There are 4 ways to turn a row about zero (a turn may also mirror it). The second row of each pair is the first, turned, with some noise. The first 28 pairs use one turn. New pairs use 2 turns, one after the other, and a turn may come again.
Some pairs, each with its turns in order after it:
[ 1.70  1.91 -2.76 -1.20 -2.24 -2.26]
[ 1.39  2.02 -0.33  3.30  1.04 -2.76]  Z_887

[-3.00  1.32  2.01  0.24  3.74 -0.61]
[ 1.08  1.71 -3.11 -2.17  3.18  1.09]  Z_164

[-2.91  2.37  3.04 -0.82  1.64 -3.72]
[ 1.23  5.28  1.07  1.32 -2.01 -1.85]  Z_3

[-0.89 -3.38 -1.66  1.54  2.12 -0.82]
[-1.65 -1.75  2.70  3.01  0.70 -0.45]  Z_3

[ 1.48 -0.78 -0.23 -3.87 -2.47  0.03]
[-1.47  1.14 -3.19 -0.88  2.75  0.67]  Z_3

[ 2.01 -3.25  1.69 -2.91  4.16  1.92]
[ 1.92 -2.10  4.30  2.73  0.21  3.33]  Z_999

[ 0.56 -1.56  4.05 -1.18 -2.58 -0.52]
[-1.64 -2.15 -0.31 -2.91 -1.09 -3.50]  Z_164

[-2.79  1.91  0.29 -0.53  1.30 -0.48]
[ 0.26 -0.92 -3.24  0.38 -0.38  1.52]  Z_887

[ 2.13  4.02 -2.54 -2.29 -0.03  4.17]
[-0.38 -2.66 -3.94 -4.84 -1.57 -1.82]  Z_3

[ 2.49 -3.84  1.87  3.59  4.07  3.35]
[ 2.20  3.57 -3.52 -1.59 -5.69  0.67]  Z_164

[-3.06 -0.92 -2.34 -3.12 -0.37  1.84]
[-0.79 -0.30 -3.40 -2.61  1.03 -2.75]  Z_887

[ 2.30  2.66 -2.84  0.81 -1.72  0.58]
[ 2.21  1.72 -2.26 -1.09  2.84 -1.62]  Z_999

[ 3.29 -1.31  2.81 -1.69  2.29  2.83]
[ 3.76 -2.30  2.96  2.75 -0.14  0.84]  Z_999

[-3.10 -2.68 -1.31 -3.14 -1.82 -1.66]
[ 3.04 -1.78 -2.19 -2.26  1.76 -3.07]  Z_887

[ 3.69  2.95  0.88 -3.12 -0.23  0.81]
[-3.36 -1.08  0.82  4.03  0.69 -1.87]  Z_887

[ 4.04  2.15  0.23  0.40  3.85 -1.01]
[-1.72 -0.27  1.62  3.73 -4.21  0.32]  Z_887

[ 2.50  3.59 -0.55  2.22 -2.29  0.14]
[-0.65  3.39  1.22  3.33  1.46  1.22]  Z_887

[-2.10 -4.11  1.34  2.02  2.56  0.83]
[ 0.90 -1.91  1.34  5.33 -0.22  0.21]  Z_3

[ 3.29  1.05  3.53  2.86  1.35 -2.41]
[ 2.64  1.01 -2.52  3.63 -3.45  0.31]  Z_999

[ 1.79 -3.29 -1.18  0.79  2.68  3.95]
[ 3.39  1.24 -2.02  1.59 -4.41  0.46]  Z_164

[ 3.86 -3.06  1.01 -2.99  3.96 -0.93]
[ 3.29  0.12  3.09  2.34 -0.60  5.11]  Z_999

[ 2.52 -0.60 -3.31  3.88  1.94 -4.12]
[-1.09 -1.14  6.39 -1.25  2.04 -2.02]  Z_3

[ 2.91 -0.22  1.28 -3.37 -0.15 -1.96]
[-3.06 -3.53 -1.98  0.39 -0.74  0.02]  Z_164

[-3.96 -3.29 -1.91 -3.81  3.07 -1.43]
[-3.99 -0.98  2.96 -1.76  0.67  5.12]  Z_999

[ 3.90 -1.85 -3.45 -1.95  3.48  1.32]
[2.81 1.19 2.33 1.97 4.17 3.45]  Z_999

[ 0.18  0.82 -1.46  0.48  0.72 -0.68]
[-0.31  0.80  0.21  0.98  0.59  1.31]  Z_164

[ 2.74  0.45 -3.62  0.32 -2.98  0.69]
[-2.19 -2.14  0.06 -3.96  1.61  1.58]  Z_3

[-1.46  1.69  1.61  1.94  2.99  0.77]
[ 1.48  2.28 -1.44 -2.49  1.32  1.95]  Z_164

New pairs. What belongs after each?
[-0.08  1.88  2.83 -3.93  0.82  1.74]
[-0.15 -1.04  1.14 -2.74 -1.94 -4.26]  Z_164 Z_887

[-2.77  2.65 -0.74  2.23  1.46  3.84]
[ 1.87  1.02  2.71 -1.44  4.40 -2.24]  Z_3 Z_887

[ 1.66  3.81  3.59 -3.10 -3.19  2.69]
[-5.55 -1.31 -0.29  4.41  0.09  1.76]  Z_887 Z_999

[-1.19  2.13  0.27 -1.43 -0.16 -3.77]
[ 0.48  3.05 -0.39 -2.48 -2.39 -1.00]  Z_3 Z_3

[ 2.03 -2.51  0.98 -3.88  1.59  1.28]
[ 0.63 -1.30 -1.59 -3.35 -4.01 -0.85]  Z_999 Z_164

[-3.40 -3.74  3.51 -4.09 -0.31 -0.13]
[-1.99  1.72 -4.37  2.59  4.06 -2.38]  Z_3 Z_999

[-4.03  0.18  0.26 -2.78  3.07 -1.69]
[ 0.47  2.29 -2.41  3.47 -0.24  3.76]  Z_164 Z_164

[ 2.99  3.88  3.92 -2.28  2.36 -2.21]
[-1.79 -0.42 -3.50 -5.11 -0.12 -3.39]  Z_164 Z_887

[ 2.29  2.98  1.17 -3.60  1.35  0.87]
[-0.01 -1.08 -1.49  2.07 -4.80  0.04]  Z_999 Z_164

[ 0.44 -1.03 -0.17 -2.20 -1.57  0.98]
[-1.06  0.22 -0.32  0.22 -1.21  2.55]  Z_887 Z_999

[-0.38 -0.20 -1.86  2.16 -0.89  1.87]
[ 0.86 -2.30 -2.06 -1.50  0.87  0.30]  Z_887 Z_999

[-2.43 -3.43 -3.63 -3.18  1.37 -3.06]
[ 3.68  0.46  2.31  2.83 -0.15 -5.15]  Z_887 Z_887

[-3.94  3.78  0.54 -2.55 -2.02 -0.61]
[-1.70  2.21 -0.24  2.61  4.57  2.13]  Z_887 Z_999

[ 3.96  1.39  3.89  2.69 -1.85  2.24]
[-2.10 -4.97  0.06  3.40 -1.87 -2.09]  Z_887 Z_999

[-1.23 -0.93 -3.69  0.07  2.12 -0.39]
[-1.74 -3.22 -0.65  1.43  1.89  0.22]  Z_999 Z_999

[ 1.91 -0.38  0.15  0.90  0.20  1.58]
[ 0.59  0.43  1.61  1.08 -1.34  1.20]  Z_999 Z_887

[ 0.37 -3.52 -2.07  0.83  4.05  2.50]
[ 1.25 -1.80 -1.71  0.93  5.01 -2.48]  Z_887 Z_887

[-1.89  0.48  3.67  3.56 -3.21  0.72]
[-2.37 -4.48 -2.44 -1.44  2.67 -0.33]  Z_164 Z_164

[ 3.92  2.12  0.05 -1.53 -1.97 -2.29]
[-0.65  1.63 -2.40 -0.53  0.11 -4.61]  Z_3 Z_3

[ 4.13 -2.74 -2.04  1.03  0.60 -2.49]
[ 0.21  1.27 -5.60 -1.40  0.65 -0.04]  Z_3 Z_164

[-1.87 -2.00  1.28 -0.77 -1.06  2.54]
[ 1.98 -3.02  0.88 -0.72  1.05  1.20]  Z_999 Z_887

[ 1.55 -2.83  3.60  3.66  2.65 -2.37]
[ 1.55 -1.01  2.60 -2.78 -2.04  5.00]  Z_999 Z_3

[ 0.89  3.48 -2.45  2.93  1.58 -2.36]
[-1.02  1.24 -2.11  0.15  5.28  0.58]  Z_999 Z_999

[ 3.30  0.90  0.23 -2.01  4.05 -1.61]
[-3.38 -3.92 -0.85  0.54 -2.24  1.73]  Z_164 Z_3

[-3.83  3.19 -2.45  0.99 -4.00  0.74]
[ 3.14 -1.94 -4.64  0.49 -1.62 -3.20]  Z_999 Z_887

[ 2.11 -0.91  3.02 -2.64 -2.37 -3.03]
[-1.43 -0.09  2.49  2.11  4.24 -2.29]  Z_999 Z_887

[-1.08 -1.53 -2.20 -1.96  2.18  3.09]
[-0.20  3.13  3.65  0.69 -1.58 -0.80]  Z_164 Z_887

[-3.49  3.11  1.43 -1.97 -3.67  0.53]
[ 1.74  1.14 -0.72  4.03  3.06 -3.38]  Z_164 Z_3

[-2.52  3.87 -2.15  0.88  0.21 -3.85]
[-1.43 -3.09  1.68 -3.37  3.88 -1.51]  Z_3 Z_164

[ 1.00 -0.87 -3.25  2.55  0.65 -1.57]
[-0.51  1.01  1.11  3.75  2.34  0.25]  Z_887 Z_887

[ 2.73  2.05 -0.52  2.28  0.82  1.64]
[-3.08  0.21  0.28 -0.69  3.27  0.10]  Z_164 Z_887

[-1.56  0.69  1.40  3.01  0.24  1.75]
[-0.73 -3.61 -0.36 -0.91  0.11  1.69]  Z_164 Z_164

[ 3.59  2.01  0.26  0.56 -3.14 -2.62]
[ 3.94  2.05 -2.26 -2.57  1.73  0.46]  Z_999 Z_999

[ 1.24  2.76 -3.88 -0.72 -2.71  1.14]
[-1.29 -1.89 -3.29  2.25  1.20  3.36]  Z_999 Z_164

[-2.88 -0.40  2.76  2.53  2.35 -3.90]
[ 0.86 -0.87 -0.99  1.64  4.93  3.71]  Z_164 Z_164

[ 0.39  2.14  3.92 -2.61  2.49  1.04]
[-3.70 -0.35  2.01  2.68 -0.57  2.91]  Z_3 Z_164

[ 0.86 -2.84 -0.88 -1.09 -1.64  3.97]
[ 3.77  2.63  0.41  1.79  1.25 -1.57]  Z_999 Z_3

[ 2.82  0.58 -2.61  1.67 -2.41  0.08]
[-1.75 -3.75 -0.74 -1.85 -0.13 -1.64]  Z_3 Z_887

[-1.18  2.87  0.78 -2.78 -4.03 -3.71]
[-3.85 -1.93  2.19  2.16 -2.48  3.57]  Z_164 Z_999

[-2.74  2.61 -2.05  2.19 -3.29 -0.11]
[ 2.88 -3.55  2.21 -1.76  0.71 -2.56]  Z_3 Z_164

[-1.74 -0.74 -2.28  1.76 -0.55  3.63]
[-1.47 -0.72 -3.95  1.95  0.75 -1.44]  Z_887 Z_887

[-3.51 -0.84  1.14 -2.15 -2.56 -2.51]
[-1.96  0.76 -1.02  1.15 -1.99  4.44]  Z_164 Z_999

